The rows of a group lie close to one hidden flat surface of 12 dimensions, which may be shifted away from zero. Surfaces can cross.
In the rows, zero is written as 128.
Some rows, each with its group after it:
[145 142 121 169 178 135  99  65 127 112  96  83 125 142 106 165  97 115
  63]  (0)
[ 99 160 129  97  74  96 160 138 162 120 212  86 120 166 146 109 142 149
 179]  (1)
[148 123 146 126 126 136 136 121 126 126 131 139 123 111 131 156 126 146
 131]  (4)
[112 161 139 139 132 153 110 112 125 112 123 144 145 124 154  89 164 122
 134]  (3)
[143 134 135 112 187  85 134 144 126 188 103 123  77 109 114 137 100  96
  81]  (4)
[125 139  74 115 108 116 136 155 163  99 145 111 122 185 146  98  82  96
 129]  (2)
[131 129  75 133 121 117 131 130  64  88 154  82 164 119 141  60 122 146
 111]  (3)
[158 136 146 140 118  92 110 103  70 127 126 129 158  88 135 135 166 176
 138]  (1)
[150 126 132  93 160 124  93 139 106 145 172 115 145 118 132  88 148 129
 129]  (3)
[138 133 124  93 120  91 141 164  72 154 148 171  97 107 120  99 160 157
 108]  (0)
[128 123 193 160 156 164 133 113 151 128 166 123  50 166 152 112 123 143
 109]  (1)
[112 138 170 199 153 121  92 166 138 126 168 131 164 154 174 101  82 105
 126]  (4)
[126 139 129 102 115 126 141 104 127 130 126  79 132 120 140 138 146 147
 154]  (3)
[ 97 141 182 156 154 130 135 120 136 115 143 130 207 101 108 102 166 126
 110]  (1)
[136 112 124 146 124 136 104 121 120 119 140 123 126 143 129 119 115 133
 131]  (2)
[ 90 153 156 135 102 111 145 146  85 130 122 132 150 118 161 111 123 146
 115]  (4)
[143 128  99 106 112 175 119 127  84 115 150 142 140 107 122 122 168 157
 132]  (1)
[129 167 124 100  98 139 138 159 104 175 137 100  63 107 128 123 124 139
  87]  (4)
[160 106  50 133  86 108 110 164 136 138 113 174  97 123  78 116 137 110
 145]  (0)
[ 78 135 112 132 158 117 197 133 138 164 173 139  80  93 136 121 124 102
 170]  (2)
[188 148  86  87 134 152 133 139 185 152  97  50 101 105 111 136 165 115
 139]  (3)
[121  89 133 142 183 153 180  99  82 101 134 165 140  77 141 121 118 137
 131]  (3)
[118 100 178 111 128  75 159  89  63  90 139 126 134 150 181 136  65 176
 112]  (4)
[143 106  86 124 167 153 133 130 172 106 112 132  92 175 133 139 124 110
 137]  (0)
[159  94 118 186 109 124 131 124  76  91  96 134 137 129 121 167 115 185
 101]  (2)
[143  97 141 230 108 162  66 101 106  98 115 138 113 161 115 151 135 168
 122]  (2)
[ 98 126 173 174  91 134 115 157 145 156 147  75 102 171 140 156 160 174
 164]  (1)
[160 128 133 159 160 143 129 120 120 120 131 146 148  73 138  97 178 134
 158]  (3)
[149 139  80 143 143 120 112 127  76 116 105 149 149 115 131 149 148 151
 114]  (2)
[120 154 163 124  96 159  76 151 161 116  97 115 171 171 158  99 158 125
 135]  (0)
[149 185 148  93 121  68  88  97 130 134  97 130 155 143 132 132 218 156
 134]  (4)
[ 99 126 111 147 123 146 125 119  84 138  84 155 111 107  99 103 177 138
 107]  (3)
[110  99 139 139 117 106 138 170 141 147  70 150 126 123 137  94 132 105
 153]  (0)
[126 162 109 123 105 134 149  74 118 131  90  97  64 114 152 130 162 146
 156]  (3)
[ 98 118 107 111 143 153 139 144 127 142 100  73 111 150 168 112 171 140
 183]  (0)
[171 136 149 137 193  94 125 101 146 130 175  80  50 166 164 110 126 145
 127]  (4)
[123  95 153 109 145 147  96 144 141 182 125 107  70 149  95 141  50  88
  66]  (4)
[176 143 148 126 119 114 132  98 124 101 184 103 131 112 138 120 105 149
 117]  (1)
[136 135 150 143  71 126 138 150 130 137 124 136  75 112 111  62 119 122
  95]  (0)
[137 123 105 134 136 138 105 113 164 101  84 138 164 145 120 126 144 101
 142]  (1)
[146 150 145 104 153 171 179  90 179  80 153 114 160 109 134 118 154 126
 130]  (1)
[159  74  90 156 156 117 140 115 144 102 120 157 116 122 115 129 122 117
 170]  (2)
[141 139 153 178 116 163 129  91 116 101 146  95 122 117 118 109 175 172
 117]  (0)
[100 131 127  94 169 128 128 147 103 134 105  89 159 149 170 125 118 124
 122]  (0)
[178 147 102 129 114 189  66 124 134 141 134 120  61 152 120 162 105 126
  90]  (2)
[104 143  93 112 145 173 202 134 126 112 107 116 150  80  88  98 169 121
  88]  (0)
[174 161  90 163  91 100 147 181 161 115 176 104  92 147 127  90  82 117
  96]  (4)
[103 133 132 181 163 112 150 134 123 133 147 126  83 156 163 140  83 122
 122]  (2)
[103 114 136 124 128 186 153 162 107  64 246 121 185 158 150  86  63 141
  91]  (1)
[ 95 157 108 131 124 108 141 116 101 113  80  86 142 140 150 108  99 116
  92]  (3)
[146 120 127 111  89 132 113 117 131 109 173 160 164 112 129 149  93 126
 159]  (3)
[115 151 129 105 131 151 123 117 131 108 154 141 160 127 120  88 158 117
 114]  (1)
[158 119 111  98 164 102  82 117 103 155 143 128  99 128 139 112 117 117
 134]  (2)
[124 132 126 123 130 103 148 123 165 145 110 105 170  95  92 160 142 110
 147]  (1)
[137 124  72  94 120 155 110 128 121 118 113  85 116 141 145 103  76  97
 122]  (0)
[121 136 132 171  76 108  69 153 108 182 157 110  46 149 113  80 134 133
 124]  (4)
[159 145 137 110 157 114  99 123 142 133 146 124 107 157 154 135  92 112
 108]  (4)
[139 147 101 122 154 132 146 153 194 113 168  99  96 182 170 107 106  95
 155]  (2)
[ 99 148 106  84  77 150 126 103 136 113 123  95 142 152 126 140 134 133
 142]  (3)
[113 145 134  95 158 114 149  84 121 161 219  87  97  76  75  77 157 116
 119]  (1)
[ 89 120 164  51 137  96 111 104 118 141  55 116 167 154  92 135 135 117
  70]  (4)
[117 111 130 133 139 131 104 126 123 109 109 126 163 153 130 119  94 110
 104]  (2)
[113 143 132 130 122 132 126 167 109 182 100 156 124  76 112 139 118 105
 104]  (4)
[ 81 122 155 155 213  66 162 159 105 118 146 134 216 128 173 116  73 102
 121]  (2)
[102 132 172 169  84 122 160 164 122 119 141 132 120 119 123  45 157 144
 109]  (0)
[ 93 126  87 138 217 131 179 114 131 141 127  84  55 171 125 151 196 153
 132]  (0)
[180 138 181 186 138  70  70 167 138 134  53 119 160 170 147 168 151 162
  98]  (2)
[139 127 164 129 115 112 150 131 103 149 175 126  92 107 135 146 133 172
 133]  (1)
[142  94 129 181 170 184 180 110 137  75 125 168 173  71 132 118 160 131
 162]  (3)
[118 147 168 130 130 173 134 121 182  95 163  49 112 201 182 118  75 123
 115]  (3)

New rows, each followed by its group:
[177  98 142  97 167 135 106  87 130  75 103 186 149 136 152 107  87 106
 110]  (0)
[142 106 133 111 128 167  87  94 118 125 156 102 100 141 127 103 137 137
 143]  (2)
[131 120 124 112 151 168 174 141 123 141 121 112 103 105 131 145 165 155
 132]  (0)
[154 136 179 141 141  93 107 138 126 135 166 101 151 137 120 136 125 153
  92]  (4)
[116 152 152 119  89 141 131 169 197 177 159 135  86 137  84 153 115  99
 109]  (1)
[138 141 130 119  90 142 131 139 113 159 166 108  85 106 119 133 142 157
 138]  (2)
[148 129 161 134 111 113 164 132 155 139 171 161  97  99 108 142 126 138
 133]  (1)
[117 129 168 127 137 150 112 117 153 118  91 161 176 130 142 165 131 118
 139]  (4)
[136 132 144 129 104 108 144 168 151 164 114 125 114 109 113 157 120 125
 122]  (2)
[129 103 162 173 139 150 120  99 157  99 162 129 101 160 155 108 135 140
 173]  (3)
[101 137 142 126 116 127 154 125 118 122 113  42 112 160 149 135  87 147
  91]  (3)
[133 149 192 111 113 157 112 138 162 124 174 113 169 136 156 151 108 130
 134]  (3)
[134 140 173 166 119 104  97 164 148 132 167  93 126 182 139 110  64 122
  80]  (4)
[150 133 109 159  63 189 115 210 207 119 160 128 114 187 107 155 179 153
 159]  (0)
[102  79 124 131 168 195  73 137 125 200 127 136  90  99  74 116 137  80
 134]  (4)
[122 141 169 131  81 127 199 147 166  80 170 176 147 137 167 137 172 175
 190]  (1)
[112  92 119 143 180 145 146  74 153  58  77 121 158 145 150  59  78  70
 125]  (0)
[186 103 164 114  63 179 118 157 154  92 122 174 158  98 145  96  86 119
 130]  (0)
[158  78 142 167 136  79 114  79  87 116  80 181 125  77 120  91 138 133
 158]  (0)
[120 140 122 107 116 143 100 136 133 142 174 112 128 132 128 102 129 112
 141]  (2)
[117  78 145 139 116 173 164 127 158 101 123 118 141 126 110 139  83 121
 126]  (2)
[ 65 123  68 142  67 156 177 125 105 120 209 144 116  87  97  92 126 119
 177]  (2)
[137 149 163 142  85 149 142 151 106 146 170  95  93 113 138 130 134 176
 109]  (4)
[120 100 213 205 129 127 161 138 161 115 150 144 110 151 151 150 129 164
 153]  (1)
[162 127 139  86 125 126 123 124  89 105 155 177 134 116 141  92 161 163
 118]  (0)
[118 173 117 138  81  96 128  90  87 105 115 109 128 123 174 115  84 134
 125]  (3)
[176 139  50  79  89 146 143 121 130  68 173 134 106 153 152 107  59 118
 120]  (4)
[117  95 192 149 176 144  81  86 122 158 148 111  71 155 147 129 148 146
 156]  (4)
[124 133 135 154 131 159 130 123 170 126  93 111  87 163 136 145 154 131
 135]  (2)
[175 106 101 140 114  67  82 108 122 143  99  77  74 168 156 172  69 141
 158]  (1)
[145 128 118 127 146 140 151 106 127 128 117  78  76 128 151 118 122 138
 127]  (3)
[103  69 124 170 108 143 153 105 122  72 153 125 167 129 115  93 136 150
 175]  (2)
[104 197 158 100 121 155 123 135  94 134 117 132 176 102 164 124 101 117
  66]  (3)
[114 117 172 154 159 141 158 175 185 141 181 129 170 108 135 139  81  92
 143]  (2)
[104 142 135  91 111  66 171 128 154 148 189 108  92 146 142 127 110 125
 163]  (1)
[136 155 127 102 117 151 153 110 186 108 166  63 126 153 139 133 127 128
 147]  (1)
[162 164 147 146 114 136 104 146 154 130 151 131 126 134 147 144 133 131
 128]  (4)
[163 142 136 103 113 122  75 145 138 146 130 105 135 139 129 115 160 136
 134]  (2)
[121 111 187 148 143 141 129 157 151 171 117  54 101 147 109 150 158 160
 107]  (3)
[105 135 118 112 148 119 119 135 109 139  90 102 153 131 120 100 154 116
 105]  (3)
[164 126 155 149 121  88 161  93 148  94 175 135 156  87 114 118 136 143
 152]  (1)
[114 107 116 126 139 112 109 137  66 138 126  97 173 118 135 147 116 153
 127]  (1)
[157 139 124 138 105 102 147 161 123 130 146 129 130 111 120 136  87 133
  91]  (4)
[157 105 190 102 130 149 140 125 104 120 104 155 140  86 165 112 116 142
 128]  (0)
[130 128 148 140 125 158 175 145 128  69 172 155 167 125 117  81 133 144
  76]  (0)
[162 142  97  72 129 112 128 154  98 151 168 118 124  99 135 128 102 127
 114]  (2)
[184 175 152 163  98  72 109 126 151  83 145 149 199 141 153 142 167 165
 150]  (4)
[150 110 125 109 146 161 156 116 123 115 101 117  95 134 167 176 136 164
 154]  (1)
[168  86 150 167 120 157 142 126  86 110 206 123  86 111 135 138 102 192
 129]  (1)
[154 157 136 167 123 139 106 161 173 157 125 140 111 119 125 140 140 107
 130]  (4)
[137 169 135 128 133  73 115 110 114 103 138 128 152 150 173 103 157 148
 145]  (4)
[170 137 204 172 159 131  72 172 165 141 154 104 169 149 156 149 122 138
 118]  (2)
[109 106 119 113  93 109  93  95 145 118 149 107  92 200 127 121 110 128
 164]  (3)
[118 133  99  85 111  99 146 122 105 138  85 110  99 137 131 118 143 137
 121]  (2)
[118 119 131 140 108 117 113 162 155 143 106 124  84 174 149  89 127 112
 147]  (0)
[152 108 134 123 155 143 114  91 172 100  64 162 102 146 136  99 123  86
 132]  (0)
[166 156 127  78 162 223 116 103 124 106  97 144 121 113 143 127 163 131
  75]  (1)
[140 126  84 143 114 149 156 175 124 139 165 118 107 124  93 159 165 167
 121]  (0)
[170 121 119 132  97 127 118 142 106 148 146 128  69 114 118 127 110 150
 109]  (0)
[140 144 111  99 182 113 148 121  89 133 156 146  87 136 109 137 165 161
  73]  (0)
[ 87 150 154 113 177 175 165  62 117  98 106 161 100 125 191 120 122 111
 134]  (3)
[ 97  99 132 173 107  85 142 144 177 134 166  80 163 145  97 149 109 118
 181]  (1)
[173 102 116 142 137 165  84 130  97 119  79 142 119 134 140 164 104 144
 101]  (1)
[128 149 124 129  79  79 150 167 121 134 112  91  81 177 150 132  84 147
  91]  (2)
[109 114 124 105 128 111 102 114 113 145  73 175 128 125 125 139 108  96
 128]  (4)
[138 148  98 104  84 124 107 114  61 146  79 125 174  39  96 101 157 127
 114]  (0)
